There are 4 ways to turn a row about zero (a turn may also mirror it). The second row of each pair is the first, turned, with some noise. The first 36 pairs use one turn. New pairs use 3 turns, one after the other, and a turn may come again.
(in the rows, 100 means zero)
Known pairs, each followed by its turns in order:
139; 125; 74; 136; 75; 113; 80; 118
86; 116; 92; 87; 104; 106; 114; 32
E

145; 110; 83; 143; 55; 106; 109; 134
64; 133; 127; 102; 129; 107; 156; 127
C

84; 83; 145; 109; 79; 68; 61; 103
121; 104; 141; 130; 147; 125; 103; 105
E

95; 65; 121; 111; 142; 93; 113; 100
62; 124; 104; 109; 76; 98; 127; 104
V

91; 108; 125; 133; 57; 55; 133; 90
142; 138; 118; 74; 114; 69; 121; 135
V

109; 107; 75; 123; 123; 112; 112; 97
106; 92; 102; 85; 77; 129; 122; 91
V

74; 104; 60; 61; 82; 124; 81; 57
138; 90; 80; 108; 132; 66; 108; 156
R

104; 61; 109; 65; 107; 115; 74; 124
87; 64; 72; 107; 133; 121; 92; 79
C

127; 95; 118; 133; 144; 65; 73; 88
90; 134; 95; 97; 76; 81; 143; 58
V

77; 77; 65; 72; 126; 141; 78; 130
95; 51; 56; 147; 103; 113; 101; 103
C

60; 125; 92; 141; 144; 62; 72; 141
72; 127; 65; 44; 131; 106; 142; 64
V

115; 108; 125; 60; 125; 100; 58; 113
74; 91; 85; 136; 115; 72; 90; 59
V

94; 119; 55; 66; 104; 131; 113; 137
76; 80; 42; 90; 72; 115; 121; 101
E

110; 59; 122; 139; 79; 79; 111; 77
91; 133; 158; 106; 116; 86; 102; 104
E

80; 61; 55; 123; 143; 91; 68; 122
72; 89; 51; 81; 159; 109; 73; 73
R

64; 81; 104; 59; 105; 108; 118; 112
125; 69; 60; 95; 108; 75; 97; 98
C

127; 103; 78; 78; 91; 142; 139; 57
152; 101; 101; 112; 109; 104; 160; 119
R

105; 140; 68; 66; 60; 118; 107; 87
69; 124; 57; 80; 88; 91; 93; 145
C

64; 83; 67; 140; 95; 128; 62; 88
88; 118; 90; 100; 165; 60; 95; 92
R

101; 65; 61; 145; 60; 138; 104; 128
27; 149; 96; 96; 101; 124; 126; 83
E

85; 123; 141; 92; 108; 61; 135; 141
158; 125; 82; 70; 110; 104; 136; 77
C

107; 135; 114; 113; 124; 133; 130; 77
111; 60; 85; 102; 68; 92; 135; 116
V

126; 109; 117; 81; 66; 123; 89; 123
99; 89; 111; 97; 74; 144; 122; 75
E

76; 81; 75; 129; 112; 133; 140; 82
99; 86; 112; 143; 90; 42; 109; 115
C

69; 88; 97; 98; 106; 82; 67; 90
90; 104; 78; 78; 109; 79; 65; 116
R

125; 95; 104; 103; 124; 126; 101; 139
63; 66; 128; 98; 99; 108; 112; 83
V

55; 92; 113; 136; 127; 98; 81; 69
82; 160; 86; 81; 124; 81; 76; 105
R

138; 127; 113; 87; 143; 108; 80; 85
158; 96; 86; 66; 94; 95; 85; 86
E

120; 137; 141; 59; 134; 127; 89; 92
155; 125; 106; 120; 70; 130; 72; 102
R

85; 129; 134; 99; 64; 112; 100; 110
100; 105; 149; 123; 75; 80; 90; 115
R

131; 103; 89; 97; 63; 86; 100; 116
97; 95; 112; 109; 86; 100; 139; 68
E

106; 67; 107; 121; 56; 113; 134; 127
89; 100; 110; 95; 145; 69; 144; 107
C

96; 117; 145; 92; 64; 106; 60; 95
108; 92; 99; 93; 112; 38; 61; 88
V

63; 143; 99; 92; 55; 82; 91; 70
113; 107; 101; 55; 74; 101; 81; 159
C

126; 120; 56; 114; 68; 86; 81; 110
84; 108; 85; 119; 98; 92; 130; 43
E

69; 76; 144; 84; 84; 71; 68; 121
88; 92; 125; 70; 87; 86; 42; 114
R

New pairs, each followed by its turns in order:
127; 69; 95; 85; 77; 74; 124; 129
90; 63; 106; 65; 120; 115; 129; 123
E V E

72; 82; 145; 101; 102; 91; 141; 103
144; 98; 70; 136; 80; 89; 99; 76
V V C

97; 108; 125; 61; 74; 143; 112; 66
91; 153; 59; 128; 85; 98; 71; 116
V R V

144; 111; 108; 83; 129; 81; 113; 103
83; 110; 95; 70; 72; 131; 124; 85
R R R

87; 71; 83; 144; 98; 105; 106; 94
93; 89; 83; 111; 120; 143; 104; 78
V C V

99; 74; 107; 67; 135; 120; 58; 111
141; 100; 70; 80; 89; 52; 101; 108
C R E

106; 76; 84; 117; 137; 94; 130; 102
88; 59; 101; 108; 123; 67; 88; 112
R E R

134; 112; 141; 89; 130; 123; 74; 93
94; 83; 161; 96; 122; 96; 87; 86
E V C

108; 66; 119; 116; 86; 80; 83; 98
113; 100; 96; 75; 100; 106; 124; 71
R V V

65; 75; 85; 65; 133; 113; 62; 139
33; 116; 116; 106; 122; 97; 148; 91
E C R

63; 135; 95; 71; 121; 108; 138; 64
160; 114; 108; 61; 86; 88; 76; 82
C V E

142; 74; 96; 58; 66; 120; 126; 66
97; 76; 173; 114; 131; 100; 106; 113
E R E

108; 135; 74; 96; 94; 95; 111; 110
79; 123; 84; 114; 105; 75; 85; 95
V R C

122; 132; 97; 108; 80; 71; 58; 137
107; 111; 100; 67; 109; 139; 136; 57
C C V

135; 77; 93; 143; 129; 70; 139; 62
83; 126; 94; 106; 87; 55; 47; 153
V E V

105; 91; 141; 144; 137; 113; 68; 58
25; 125; 93; 108; 102; 97; 76; 71
E E C

97; 60; 75; 91; 101; 111; 119; 77
113; 107; 128; 120; 73; 111; 110; 131
C C E

105; 118; 120; 99; 100; 99; 124; 141
99; 77; 91; 89; 109; 119; 136; 123
V E E

64; 56; 66; 109; 79; 96; 92; 93
62; 144; 93; 119; 115; 81; 88; 112
E R R

124; 73; 65; 108; 93; 91; 72; 63
49; 71; 93; 97; 61; 96; 127; 102
R E R

74; 118; 78; 96; 90; 76; 142; 142
51; 98; 55; 92; 113; 73; 117; 96
R R V

62; 140; 141; 115; 106; 99; 122; 124
105; 66; 105; 141; 104; 105; 44; 89
R E C

79; 95; 132; 91; 118; 117; 130; 127
114; 124; 124; 102; 83; 93; 143; 104
C V R

65; 55; 105; 88; 81; 145; 71; 100
133; 85; 82; 117; 37; 102; 74; 83
R C V

116; 58; 129; 115; 103; 68; 106; 93
61; 135; 110; 103; 62; 83; 84; 104
V E V

69; 112; 59; 91; 70; 118; 85; 55
113; 141; 123; 116; 92; 145; 126; 130
R V R

80; 119; 132; 58; 80; 80; 98; 70
123; 112; 97; 44; 109; 104; 64; 107
E V C

138; 135; 126; 57; 74; 132; 117; 143
57; 107; 53; 105; 84; 62; 154; 86
R C V

74; 110; 75; 138; 122; 124; 118; 118
99; 116; 132; 89; 116; 108; 125; 57
R C E

77; 120; 86; 91; 68; 104; 66; 131
127; 64; 96; 123; 136; 87; 78; 97
C V C

58; 105; 58; 111; 77; 73; 75; 96
68; 97; 102; 89; 136; 54; 105; 87
R C C

64; 108; 133; 109; 109; 126; 90; 124
119; 104; 88; 142; 79; 124; 105; 133
V V C

99; 86; 131; 144; 105; 117; 55; 62
112; 123; 107; 98; 103; 83; 96; 26
E R E

113; 134; 82; 69; 97; 77; 96; 89
132; 95; 111; 87; 78; 136; 83; 97
R V E

70; 67; 66; 68; 80; 127; 132; 121
121; 128; 104; 108; 38; 124; 134; 91
R C V

83; 92; 75; 105; 109; 107; 140; 126
75; 103; 67; 111; 87; 136; 103; 122
V E E

119; 115; 71; 60; 98; 120; 127; 70
132; 121; 121; 102; 65; 69; 113; 101
R C C

94; 118; 127; 140; 115; 93; 105; 57
131; 83; 74; 76; 81; 137; 74; 97
C C E

139; 135; 69; 136; 112; 143; 61; 103
121; 84; 116; 82; 163; 89; 36; 94
C R E

62; 131; 112; 141; 117; 83; 114; 130
77; 84; 163; 100; 115; 91; 100; 64
R C V

133; 59; 85; 96; 141; 136; 82; 133
117; 74; 84; 116; 75; 119; 129; 37
R E E

91; 83; 95; 96; 108; 122; 84; 68
79; 93; 98; 101; 91; 92; 75; 74
E V C

78; 120; 124; 66; 101; 72; 71; 55
113; 132; 60; 84; 112; 54; 84; 73
C V R

115; 79; 98; 132; 94; 68; 106; 141
93; 88; 105; 86; 96; 145; 108; 56
V R E

